Each cloud of rows lies close to a flat space through zero, with a little noise off it, and is much wider in some directions of that space than in others. After each cloud: how many dimensions does that space have?

[[  66    6  -55  -57  -29   17   31   15  -76   -7]
 [  67  -64   -5    0   38    8  -47   -8   35   33]
 [  32  -40  -16  -19  -10   25   -5    6   30   -8]
 [ -51    7   -3   18   13   -3   20    8  -63    1]
 [ -13  -19  -10   23   -8  -33  -10  -11   -8   28]
 [   6   27   12  -48    4   58   24   15   25  -52]
 [ -59  -24  -19    3   30   -7    4  -18  -42   28]
 [  36   78   32 -100   42   79   18  -11   22  -60]
 [  40  -23   35    5  -22   -8  -15  -68   27  -26]
 [  26   -3   34   34    8   -2  -30   15   59   -3]
 [   7   29   38    2   15   45   14   33  -17  -55]
 [   2  -20   21   -9   51   12  -16  -37  -22    4]]
 : 7

[[ 64   8 -39  14  13  -8   5  10  30 -18]
 [ 80 -12 -47  26  21 -19 -19  -1  16 -16]
 [ -3  -8  11 -35  -6   8 -25 -13   9  -2]
 [ 12 -12  -1  -7   6  -1 -30  -7   0   1]
 [ 44 -20 -25  23  11 -16 -15  -2   1  -2]
 [ 61 -30 -26 -32   3  -5 -54 -28  26 -13]
 [-22   1  17 -10  -3   9  -7   0  -7   5]
 [ 13  -4 -17  24  -3 -14  32   3  -1  -1]
 [ 47  -2 -26  -3  10  -3 -20   0  22 -13]
 [-33   7  26 -41 -17  15   4 -12  12   3]
 [ 40 -26 -13   2  11  -9 -47 -12  -1  -4]
 [ 25  11 -13  46  29  -9 -26  29 -19  -2]]
 : 4

[[ 13 -67  68 -10 -37  22  14 -47 -40  85]
 [ 13   5  -9   5   6  -8  21 -11   0 -15]
 [ 16 -18  12  -6  -9   5  35 -29 -19   1]
 [ -7 -17  28  -1 -14   8  -8  -8 -13  35]
 [ 15   1 -13  -1   9  -5  36 -20  -2 -28]
 [ 40 -32  11 -11 -12  -8  66 -55 -33  -6]
 [ 10 -29  31  -8 -13  15   6 -19 -22  35]
 [ 15 -31  24  -4 -10   6  22 -26 -24  24]
 [  6 -19  26  -7 -14  11   4 -10 -13  31]
 [-19  30 -20   9  12  -2 -31  37  19 -12]
 [ 17 -10   3   1  -7  -5  31 -29 -16  -4]
 [-12  -4   5  -2  -3   1  -9   2   0  15]]
 : 2

[[  36   15  -16   -8   -2   19   11  -11  -21    3]
 [ -26   10  -27    8  -34   53    4    1  -54    5]
 [ -49   -1  -10   10  -31   33  -13   10  -30   -4]
 [   1   -5    2    4   -4    0    3    3   10    1]
 [  37    4    2   -9   17   -5   11   -8   11    3]
 [ -35   -9   -1   12  -10    4  -14    7  -11   -3]
 [-105  -23    1   24  -29    4  -28   23   -3   -3]
 [  -9  -24   30   -1   13  -42   -7    7   43    1]
 [  49    0   23  -15   30  -45    8  -10   49    0]
 [ -93  -23    0   18  -22    3  -28   14   -1   -5]
 [ -62   -7   -4   12  -21   25  -18    9  -25    4]
 [ -46  -12    0    8  -15    7  -11    7   -9    0]]
 : 2

[[-25  39  22  11   0  14   5   1  -1  -5]
 [-24 -14  26   9  -4  11 -17  14  13 -10]
 [-41   6   5  10  25   6  -3  25 -14 -18]
 [  6   9 -59  22  18 -15  51  48   4   2]
 [  3  19  32 -34 -26  19  -5 -65   5  23]
 [-40  18  49 -30 -40  -9 -30  45 -11  16]
 [-19   9  21 -21  11  46   8 -91  11 -10]
 [ 15  -8   2 -15  -6 -12 -14  10 -29  25]
 [ 31  25  -4  21   6   0  -2 -19  -4  -2]
 [-51  51  35   8 -32  17  15  45  14  10]
 [ 21 -44 -72  55  24  31  76  11  47  24]
 [ 31   5 -30  11   1   0  19  22 -44  61]]
 : 7

[[  3  25   8  13  14   1  10   9   0  35]
 [-10   8 -26  12 -41  35 -12  -6 -28   0]
 [ 66  -7   3  -7 -13 -23   8 -21 -15 -14]
 [  2  -1 -18  25 -35  21  -9 -11 -41   4]
 [ -8   0 -46  -5 -54   5  19  17 -29  -1]
 [ -5  29  14   0  19 -11  16  15   3 -13]
 [ 15  43  11  15 -24  12  45  27 -62 -14]
 [ -2  24 -10  72  -5  -6   4  13 -62 -22]
 [ 15   4 -11  -3  31   6 -24   4  71  41]
 [-55   2  16 -19  20  61  15  60  48  14]
 [ -7  36  14  29  58   0 -25   0  44  22]
 [ 22 -32   5  16   6 -62  -2 -36 -31  19]]
 : 8

[[  41   35   38   64  -13    7  -18   27   -5  -15]
 [   1  -34   -7    7    8    5    2  -20    6   26]
 [ -54   -2    4  -40   -2   -8  -49   20   25   29]
 [ -25   -2  -16  -39   -6  -15    7    5   13    4]
 [ -69  -31   -9  -48   15    3  -36   -3   12   25]
 [ -24   34    2  -28  -10  -17  -36   27   17    7]
 [ -15  -36    8   -2    1    4  -19   -5   19   37]
 [ -33   50  -34 -111  -73  -76   46   67   59  -17]
 [  29    4  -26   43   34   14   16  -36  -38  -20]
 [  -3  -57   24   95   46   51  -53  -30  -20   28]
 [  -2   14   -8   19   -5   -6    8   16   -2  -22]
 [ -24  -13  -25   10   21    2   -5  -10   -9   -3]]
 : 6
